The rows are grouped in 4 ways, from coarse to fine. Each group lies inside one group of the grouping before and may be the whole of it. The rows also spread widely along 14 directions, which tell nothing about the answers.
Known rows, each followed by its group in each grouping:
-9,34,27,-339,-162,16,81,130,-28,8,206,102,144,212,126,42,-117,178,106,252,-423,-146,226,85,101,-63,308,-129,-235,-59,64,-40,-97 -> torin Q_393 Q_719 Q_520
199,-366,161,316,133,42,-272,-417,72,-117,-292,111,222,-281,-181,-208,239,-13,286,85,-145,-1,416,-199,47,-91,-307,24,-257,-18,74,-601,55 -> torin Q_393 Q_269 Q_42
-415,-16,54,70,47,299,186,205,-97,82,360,110,-96,-259,348,60,-228,-41,-543,-335,-82,20,-461,-282,-49,42,-78,2,420,69,-37,-50,-167 -> torin Q_393 Q_826 Q_606
278,94,33,-66,-264,-200,7,53,17,-36,47,-227,225,-215,229,-50,-186,124,240,190,-20,-88,254,-116,152,-199,-59,-144,-85,-36,351,-129,-42 -> torin Q_469 Q_874 Q_117
188,-130,366,176,-39,-38,112,-7,-108,162,-10,-7,-85,-189,-155,9,196,-48,-16,-71,-153,145,-288,-135,-25,-165,-174,284,40,88,-20,75,220 -> torin Q_697 Q_405 Q_272
106,-270,-281,228,-299,254,29,374,-33,-96,19,-288,168,-220,-167,62,-148,-21,-25,-138,-3,-52,-33,-112,-14,-134,-371,-45,244,317,-43,20,221 -> Rimo Q_567 Q_557 Q_857
11,126,26,309,-286,215,-122,19,-139,82,-30,42,148,192,-89,172,144,191,-144,190,10,21,-106,125,187,97,18,199,151,125,202,189,77 -> Rimo Q_90 Q_458 Q_237
-280,317,186,351,443,-187,117,-582,-328,-160,164,106,199,32,83,136,382,228,244,-122,67,354,387,-306,139,183,527,-281,-36,-393,214,-130,142 -> torin Q_393 Q_719 Q_417
322,-172,121,124,338,-155,-198,-105,418,85,-136,-89,-101,-11,-120,-333,152,-144,-144,108,192,119,-361,174,-246,-306,-469,100,80,347,44,473,127 -> torin Q_697 Q_645 Q_283
-167,244,26,-48,-259,269,116,236,-260,144,161,63,49,323,-90,397,76,247,-220,-92,-37,62,-288,9,97,183,407,85,140,-167,91,195,-33 -> torin Q_393 Q_269 Q_313
-476,-205,147,38,183,-90,345,-559,104,-361,48,-83,-42,419,-254,-318,-139,-85,-91,68,283,227,189,-463,106,-13,87,-21,312,76,439,-4,353 -> torin Q_697 Q_974 Q_224
288,-32,195,-213,-201,-58,96,40,-227,69,276,-402,147,-166,362,-5,-204,-151,-156,108,-497,-18,-28,-139,-166,-245,-116,186,-92,-113,447,-98,-130 -> Rimo Q_567 Q_557 Q_778
462,56,24,-237,107,146,-160,80,17,43,-23,-94,58,136,200,-99,164,-603,-105,53,-115,75,-265,92,-429,-210,-377,47,-211,61,-106,297,-32 -> torin Q_393 Q_826 Q_928
223,8,222,191,-26,-366,250,-108,-125,-10,194,-224,188,-215,-79,-73,148,262,294,256,-339,81,281,-20,155,-305,88,-28,-78,128,222,123,441 -> torin Q_393 Q_269 Q_313
-227,-128,-144,151,-82,139,-17,185,-124,4,172,-43,33,-204,89,132,-209,260,-143,-457,180,124,-124,-338,-3,93,-79,-34,334,-121,172,-65,-167 -> torin Q_393 Q_269 Q_313
-170,-119,166,265,347,29,136,-196,-3,-33,90,-41,5,-113,-192,20,189,135,-153,-21,-201,79,-86,-27,-9,-61,186,-39,89,82,-18,-86,200 -> Rimo Q_567 Q_557 Q_857
-307,-279,35,-223,308,172,17,-170,-78,-115,147,207,-69,570,-145,-16,89,-130,-85,-285,-100,324,3,-232,-271,113,165,22,-33,-214,6,153,-42 -> torin Q_697 Q_405 Q_272
206,133,311,137,-63,-85,-52,-192,11,132,-45,-57,58,-134,95,7,76,126,-90,321,-167,-89,-103,113,133,-86,45,205,-70,21,271,-104,-56 -> Rimo Q_567 Q_557 Q_857
-123,-265,51,-42,-411,288,181,300,21,-67,-94,227,44,282,-493,187,-54,165,214,-122,125,14,13,-249,263,42,100,-46,103,70,-137,-9,193 -> torin Q_697 Q_645 Q_283
-1,247,-25,-395,-372,-29,-10,245,-158,151,8,261,-143,33,361,135,-246,104,171,98,-173,-268,20,140,139,149,256,55,-268,-150,-235,-195,-313 -> torin Q_697 Q_405 Q_272
317,-110,108,91,231,-173,-392,116,81,318,-144,269,-231,68,-240,99,296,375,151,-286,182,267,-384,249,-188,37,-47,285,-114,-118,-177,501,-169 -> torin Q_393 Q_269 Q_313
257,89,20,44,-71,-6,-275,-130,-208,136,-114,7,-37,-148,286,-80,111,-216,-37,128,-251,-60,-22,163,-143,30,-247,308,-249,-24,-77,-214,-102 -> torin Q_469 Q_874 Q_117
23,-277,-28,296,360,-353,-297,-247,-34,57,-5,189,-223,-119,-29,-188,102,324,228,-157,-49,230,112,153,-122,56,-149,265,-82,48,-141,192,-2 -> Rimo Q_567 Q_557 Q_778
-40,-163,-101,175,55,-33,-100,-88,-30,-109,-32,-77,64,-17,-108,-20,-50,157,110,-322,343,238,68,-319,-44,39,-139,-26,178,-126,236,27,-7 -> torin Q_393 Q_269 Q_42
132,347,-18,-264,-501,243,108,400,-230,147,-28,142,-56,-69,279,211,-119,-217,-14,150,-184,-320,-223,143,107,63,63,77,-151,57,-388,-153,-72 -> torin Q_393 Q_826 Q_928
377,261,282,-166,-324,99,101,300,-17,129,-30,229,72,91,47,198,111,-138,224,118,68,-6,-221,-18,145,-106,32,-38,-139,4,-158,272,22 -> torin Q_393 Q_826 Q_606
-152,-411,-150,68,261,-273,-128,-256,-74,-108,137,-141,7,-174,24,-254,-144,332,115,-168,-258,108,396,-142,-152,-44,-75,58,-57,-102,239,-256,-33 -> torin Q_393 Q_269 Q_313
84,-66,158,66,291,-337,-5,40,-74,268,153,40,-373,-212,67,-130,97,135,-116,-99,-257,144,-395,256,-215,-125,-67,343,-7,151,-262,360,115 -> torin Q_469 Q_874 Q_117
137,95,-35,34,196,107,-208,-160,-48,-48,13,-221,264,-56,226,42,103,-75,-119,56,-126,-5,86,-2,-173,-60,36,-178,-121,-162,286,-183,-195 -> Rimo Q_90 Q_458 Q_237
47,158,-9,-15,-117,141,-148,-28,84,6,-150,-30,25,13,175,39,-106,-115,-114,-105,445,4,-208,-199,5,80,-138,-39,143,-112,222,-67,-255 -> torin Q_697 Q_974 Q_224

New rows. What belongs after each?
-421,-134,-164,9,247,-14,15,-287,-23,-232,156,-79,-77,15,269,-182,-352,-32,-214,-221,166,96,97,-305,-110,126,-32,-49,240,-90,245,-187,-180 -> Rimo Q_567 Q_557 Q_857
87,-65,139,143,137,-103,-111,-141,86,46,19,263,96,-115,48,-96,224,185,261,233,-318,-47,269,146,128,-90,50,-114,-246,114,-142,-83,59 -> torin Q_697 Q_974 Q_224
21,-195,66,118,246,195,-345,-20,-22,147,-157,453,-170,48,-120,123,257,77,40,-231,-88,91,-179,153,-132,199,11,185,-196,-100,-430,-52,-230 -> Rimo Q_567 Q_557 Q_857
-273,-5,-570,-14,-417,425,4,492,-381,-18,269,-108,99,245,120,226,-164,-43,-224,-235,-201,-9,-36,35,-129,191,-90,21,225,147,-172,205,73 -> torin Q_697 Q_405 Q_272
120,-213,120,136,453,-74,80,-209,124,-160,69,51,38,211,-267,-170,321,-190,157,85,-127,259,76,53,-174,-223,-62,-121,-88,246,-190,414,413 -> Rimo Q_567 Q_557 Q_778
406,99,-104,23,-267,105,108,309,26,-108,2,-414,404,-302,20,160,-38,-56,209,160,-95,-191,165,-46,82,-289,-49,-400,-73,120,97,-136,147 -> Rimo Q_567 Q_557 Q_857
-71,-188,97,-431,-138,-226,162,329,-70,139,287,86,-304,-76,261,-27,-445,181,70,-312,-125,49,-182,-199,-74,-64,55,120,29,-135,-25,143,-258 -> torin Q_697 Q_974 Q_224
119,112,0,239,184,-75,-70,-70,-56,140,-17,-257,66,-66,-208,79,307,278,-150,94,-155,35,-175,264,-93,-80,149,81,5,55,109,124,192 -> torin Q_393 Q_269 Q_42
-143,180,-38,258,-138,127,-23,-73,-121,12,195,-72,238,-41,218,74,-7,200,-233,104,-47,8,31,-68,149,47,15,-12,222,23,376,-11,-25 -> torin Q_393 Q_269 Q_313
142,154,193,240,-55,-79,129,-17,-116,124,-74,37,-39,-73,-245,92,301,145,91,166,-86,12,-149,166,145,-62,124,145,-31,160,-175,134,371 -> torin Q_393 Q_269 Q_313
113,124,321,237,213,11,-132,-81,-65,253,114,140,-30,142,-33,144,387,127,-225,-90,2,339,-441,69,-91,3,53,232,97,-77,141,472,-15 -> torin Q_469 Q_874 Q_117
-112,182,215,300,-155,92,160,-14,-107,176,-3,40,-127,-105,-99,88,105,126,-328,101,32,-29,-444,57,186,34,27,310,281,207,-3,81,221 -> torin Q_393 Q_269 Q_313
141,-202,-36,36,33,-140,56,343,-60,103,237,-270,-49,-209,-13,33,-121,221,-58,-235,-134,131,-247,1,-182,-235,-106,43,169,123,68,391,73 -> Rimo Q_90 Q_458 Q_237
-90,-141,316,26,402,-55,63,-375,6,-134,21,363,-96,-22,92,-194,122,-265,170,-170,56,245,81,-362,-64,-20,-71,-65,-97,-108,-162,-99,26 -> torin Q_393 Q_719 Q_417
-197,40,-135,-15,199,76,60,133,-129,-16,273,-33,19,4,142,135,-33,99,-132,-369,51,186,-135,-162,-160,45,142,-191,172,-144,9,176,-80 -> torin Q_393 Q_269 Q_313
-13,-228,91,-81,-87,-110,112,122,136,1,74,-101,-74,-113,-67,-99,-302,207,-36,-160,156,49,-161,-257,27,-154,-113,57,219,28,250,63,-38 -> torin Q_393 Q_269 Q_42
394,186,-37,337,-166,-69,-151,306,-146,200,-4,126,92,-426,126,142,253,151,321,-1,-81,-10,-43,210,96,-86,-208,-17,-99,193,-355,218,139 -> torin Q_393 Q_826 Q_928
50,-45,143,115,176,121,153,54,141,-106,159,142,164,-192,123,-94,87,-228,46,-14,-32,68,-17,-213,12,-232,-191,-330,73,215,-151,96,164 -> torin Q_393 Q_826 Q_606
-36,-147,-95,-163,-91,299,5,104,109,3,-11,84,-50,277,-81,-201,-14,-290,-317,362,-402,-234,-163,313,-126,-96,-197,183,-68,433,-271,61,182 -> torin Q_393 Q_826 Q_606
135,99,21,256,-292,-279,-220,13,-218,238,90,10,-79,-243,354,-37,-113,305,50,-30,31,92,-57,34,95,60,-284,389,114,12,244,195,-134 -> torin Q_697 Q_645 Q_283
-84,379,181,39,-43,386,93,-295,-156,-23,-76,-110,230,136,74,158,233,-268,-406,302,-143,-149,-131,-38,58,82,252,-14,-31,-118,225,-421,24 -> torin Q_393 Q_269 Q_313
-4,-182,214,126,71,-305,102,130,-139,151,425,43,-148,-279,290,-93,-171,270,-31,-177,-256,224,-162,-98,-36,-187,-133,199,193,111,118,425,-2 -> Rimo Q_90 Q_458 Q_237
-7,103,-262,-114,27,-78,-247,-274,52,-222,-249,56,74,173,129,-140,-95,-53,298,115,278,-75,434,-11,33,151,41,-187,-233,-150,40,-313,-138 -> torin Q_469 Q_874 Q_117
448,19,-85,-195,-107,-72,-334,330,-11,165,44,146,122,-221,359,60,-25,102,344,-56,-203,-68,113,139,-115,-96,-156,-109,-364,-128,-149,44,-361 -> torin Q_393 Q_826 Q_606
-80,-64,57,-293,49,-70,6,-141,-96,-97,-49,319,-232,488,-49,-55,-67,-140,226,-214,283,259,10,-201,-99,166,77,148,-102,-231,-107,225,-57 -> torin Q_393 Q_269 Q_313
-180,-223,-60,425,214,117,41,-176,32,-169,-12,-4,173,210,-538,14,315,230,51,-105,152,275,118,-134,55,-5,42,-113,220,143,80,198,436 -> torin Q_393 Q_269 Q_313
-131,163,-129,-107,584,23,-2,-180,112,-89,130,-171,69,-79,237,-100,86,-140,-269,21,-158,-61,-51,103,-286,-89,198,-388,-79,-34,-52,-129,-73 -> torin Q_393 Q_719 Q_520
336,-304,-4,-254,-31,188,-74,307,191,-56,-147,108,148,-25,-240,38,47,-95,346,-97,-106,-78,97,-79,-99,-210,-94,-273,-302,-9,-292,-137,-28 -> torin Q_393 Q_269 Q_42
-32,-305,-92,48,185,-48,22,-182,-56,-173,-67,-411,109,129,-445,-36,53,140,35,-244,96,229,113,-281,-206,-71,40,-4,77,-161,375,-89,194 -> torin Q_393 Q_826 Q_928
-15,-91,102,620,35,40,68,-118,-159,38,-10,-243,139,-275,-378,109,303,289,-113,-158,69,212,-140,-177,88,-60,-90,130,323,111,230,8,397 -> torin Q_393 Q_269 Q_313
-3,4,229,-255,123,-469,-177,-119,-49,229,-26,309,-298,225,-30,87,-17,629,351,-175,68,189,5,66,35,172,470,239,-261,-465,119,145,-366 -> torin Q_697 Q_405 Q_272
-7,-53,-133,-5,-246,197,216,344,11,-105,116,-114,257,-15,-183,134,-30,116,108,102,-197,-129,154,-30,168,-158,136,-329,35,199,-86,-51,276 -> torin Q_469 Q_874 Q_117
182,-177,4,478,327,153,9,-254,-30,-182,-49,-556,401,-533,-134,-83,322,-259,-132,-76,-160,85,124,-296,-196,-304,-317,-277,81,101,230,-466,353 -> torin Q_469 Q_874 Q_117
-98,-82,9,91,330,-266,-95,-37,21,124,225,40,-236,-216,266,-114,-135,264,-143,-169,-83,107,-203,111,-146,-18,-26,135,111,40,-8,227,-177 -> Rimo Q_567 Q_557 Q_857
-115,4,-25,-194,-38,-186,24,-242,-497,-86,275,126,-114,-21,614,-196,-226,-287,157,-109,-357,128,346,-247,-158,121,-131,228,-208,-212,-36,-181,-115 -> torin Q_393 Q_719 Q_417
23,68,185,221,51,205,54,-151,7,-28,-75,-58,175,-151,-76,65,184,-78,-151,25,57,1,-116,-191,68,-61,-15,-82,91,-6,138,-246,93 -> torin Q_393 Q_269 Q_313
172,-40,94,-298,149,-78,22,-29,132,-50,-104,-45,9,124,-139,-35,15,-12,176,36,0,-19,25,-30,-99,-129,175,-153,-237,-132,2,-60,-29 -> torin Q_393 Q_719 Q_417
-128,-299,107,212,18,-71,-101,-164,-7,21,109,346,-114,185,-85,-157,17,234,59,115,-218,135,104,98,99,48,-108,327,25,215,-41,235,91 -> Rimo Q_567 Q_557 Q_778
47,-138,78,47,147,-76,-91,-145,94,-13,-108,80,-59,-137,-45,-89,2,111,102,92,-120,-90,74,83,17,-37,26,30,-151,45,-98,-228,-40 -> Rimo Q_567 Q_557 Q_778
31,117,-78,-174,-71,198,-181,-49,254,-31,-13,-8,262,239,182,-58,-42,4,-144,397,-113,-230,125,162,52,-51,69,-224,-111,60,269,-106,-220 -> torin Q_697 Q_974 Q_224
100,-237,34,164,255,-391,-65,-115,74,121,-90,-65,-255,-161,-312,-214,114,370,103,37,-126,45,-82,270,-88,-135,-45,281,-58,200,-125,157,262 -> torin Q_393 Q_269 Q_313
-20,-137,-28,-298,106,-26,10,-4,55,-56,-39,-58,-195,321,-84,-119,-159,-117,-104,1,25,23,-170,63,-212,-45,42,120,-36,29,-14,186,-15 -> Rimo Q_90 Q_458 Q_237
242,-198,-78,-495,195,-207,-250,126,299,58,113,104,-86,9,419,-311,-259,-85,109,84,-268,-110,68,188,-300,-232,-218,-98,-326,36,-75,137,-384 -> torin Q_697 Q_405 Q_272
-3,54,-200,-93,-114,11,59,346,73,27,80,-181,108,-24,-92,179,-93,350,79,-70,37,-92,-19,55,60,-66,247,-304,68,17,35,95,-3 -> torin Q_697 Q_974 Q_224
71,-226,286,128,20,-65,225,82,83,-68,-81,69,6,-356,-297,54,-5,156,331,-319,263,129,-40,-477,167,-164,-16,-178,106,-54,-45,-172,153 -> torin Q_393 Q_826 Q_928
-154,-329,-210,203,448,-170,-134,6,69,48,88,29,-287,-56,-178,-158,38,273,-97,-191,-140,120,-158,295,-249,-8,-72,155,89,262,-320,313,131 -> Rimo Q_567 Q_557 Q_857
95,-185,-27,-165,394,-12,115,-129,72,-145,115,-503,104,-100,57,-226,-1,-396,-232,-69,-226,58,-48,-163,-442,-325,-178,-206,-24,35,173,-96,137 -> torin Q_697 Q_645 Q_283
-198,96,-185,359,5,200,-69,-155,-186,-75,24,-63,194,-173,100,18,114,37,-149,54,-125,-69,150,-19,60,105,-45,-54,102,99,34,-310,116 -> torin Q_393 Q_826 Q_928
236,292,75,167,-216,-60,-132,137,-83,133,77,271,116,-282,431,77,60,73,243,136,-38,-49,78,84,227,-19,-102,-83,-106,65,-141,64,-96 -> torin Q_469 Q_874 Q_117
-55,-97,13,-23,154,-129,14,-101,-77,-76,12,-185,-21,-50,-64,30,-110,156,72,-403,303,239,-30,-396,-115,21,63,-51,125,-311,297,-60,-104 -> torin Q_393 Q_719 Q_417
73,117,-148,-380,-239,98,52,140,-163,-53,35,-165,51,51,292,34,-213,-267,34,23,-150,-162,88,-79,-114,-6,34,-105,-176,-121,-13,-234,-132 -> torin Q_697 Q_974 Q_224
65,-166,-439,-68,-94,87,126,486,34,-89,336,-387,160,-137,122,-134,-233,-99,-143,10,-306,-96,-11,109,-228,-318,-333,-222,180,456,-90,344,267 -> torin Q_393 Q_826 Q_928
151,69,71,-335,-33,-141,111,-87,-107,-54,6,-209,-75,-101,283,-135,-228,-291,11,5,-46,-61,-15,-176,-166,-116,-67,52,-144,-150,110,-218,-82 -> torin Q_393 Q_269 Q_313
200,139,405,-273,50,10,-30,43,19,261,-102,66,-125,-31,41,194,88,28,-101,-105,-10,-10,-438,-45,-85,-26,243,95,-175,-338,57,-130,-330 -> torin Q_697 Q_645 Q_283
372,-181,60,-98,161,-252,-121,-29,55,116,-167,-276,-148,-80,-231,-133,84,43,47,-44,-46,63,-205,131,-292,-204,-153,250,-159,-7,46,107,80 -> torin Q_393 Q_269 Q_313
-128,96,85,83,14,392,273,182,-98,24,189,-136,4,60,-24,143,72,-334,-533,-210,83,140,-600,-207,-156,-71,-101,14,402,145,-11,274,197 -> torin Q_393 Q_269 Q_313
17,-136,-376,346,-131,-315,-187,140,-38,-27,-70,224,-188,-385,111,-224,-189,288,462,-147,248,-3,247,97,141,55,-418,75,82,337,-426,157,167 -> torin Q_393 Q_269 Q_42
120,-156,20,-295,-74,-62,2,206,-65,85,45,48,-134,-43,42,-1,-154,51,108,-145,-179,-30,-74,-22,-127,-66,1,105,-165,-98,-138,-34,-122 -> torin Q_393 Q_269 Q_313
-203,-377,7,189,337,9,2,-14,15,55,303,-38,-56,-3,-76,-152,81,122,-294,-196,-320,229,-167,-22,-246,-133,-171,103,210,201,33,291,149 -> torin Q_697 Q_645 Q_283
-109,253,11,260,80,66,112,-212,-159,-215,-98,253,72,256,-110,104,273,-127,299,50,307,168,187,-75,190,143,214,-218,2,50,-249,167,338 -> Rimo Q_90 Q_458 Q_237
282,-104,-83,196,-295,-286,17,395,-211,173,262,-383,110,-371,16,99,-126,491,154,-220,-111,157,-49,-78,-6,-210,-190,137,193,51,321,355,116 -> torin Q_393 Q_826 Q_606
-189,-11,-136,120,29,-205,-84,320,148,211,344,140,-138,-270,329,-33,-261,579,-110,-140,2,-8,-198,152,96,-30,-19,-63,296,202,10,397,-215 -> torin Q_697 Q_974 Q_224
359,37,-95,-150,4,-8,152,319,-189,71,-30,-564,-36,-472,28,64,-23,-306,-95,-220,-175,-103,-337,-34,-370,-262,-168,-28,-69,21,-188,-167,155 -> torin Q_393 Q_826 Q_606
-79,123,-320,-381,66,218,126,406,83,-72,16,-247,15,-70,36,173,-228,-57,-133,-229,96,-223,-213,-21,-183,-39,254,-451,14,-80,-221,-179,-145 -> torin Q_393 Q_719 Q_417
158,180,49,-254,-275,136,-103,185,208,63,-119,160,79,31,178,73,-189,60,30,164,182,-237,-100,22,168,-12,46,-122,-85,-60,72,-120,-325 -> torin Q_393 Q_269 Q_313
190,228,270,411,60,-110,-38,-208,-58,181,-52,-59,32,-45,-81,35,391,87,-102,167,55,170,-275,116,59,-74,-66,227,111,136,174,315,251 -> torin Q_697 Q_405 Q_272
96,-44,118,217,-132,442,142,78,-76,-68,63,-167,276,185,-188,125,251,-408,-248,-91,69,237,-270,-323,-94,-144,-287,-33,278,157,178,256,312 -> torin Q_697 Q_405 Q_272
284,282,70,45,121,-220,-176,4,-1,224,124,-8,-51,-502,650,-162,5,-96,-118,240,-313,-174,-149,310,-93,-171,-217,46,-167,150,-121,-26,-174 -> torin Q_469 Q_874 Q_117
58,-94,274,98,-65,-96,121,-155,232,-162,-129,343,79,-80,-111,-140,-23,71,434,130,276,12,260,-289,362,-118,-54,-199,-30,96,-23,-112,145 -> torin Q_393 Q_269 Q_313
228,393,-123,297,-220,102,-133,86,-10,27,-301,-161,135,-242,27,176,91,45,29,173,357,-204,-133,169,188,30,-20,-119,67,135,-26,-96,57 -> Rimo Q_90 Q_458 Q_237
256,-30,-102,-214,-66,-408,-13,146,-68,93,62,-192,-254,-361,380,-246,-302,-83,173,-46,-107,-81,-38,70,-188,-180,-295,141,-117,108,-141,74,-40 -> torin Q_697 Q_974 Q_224
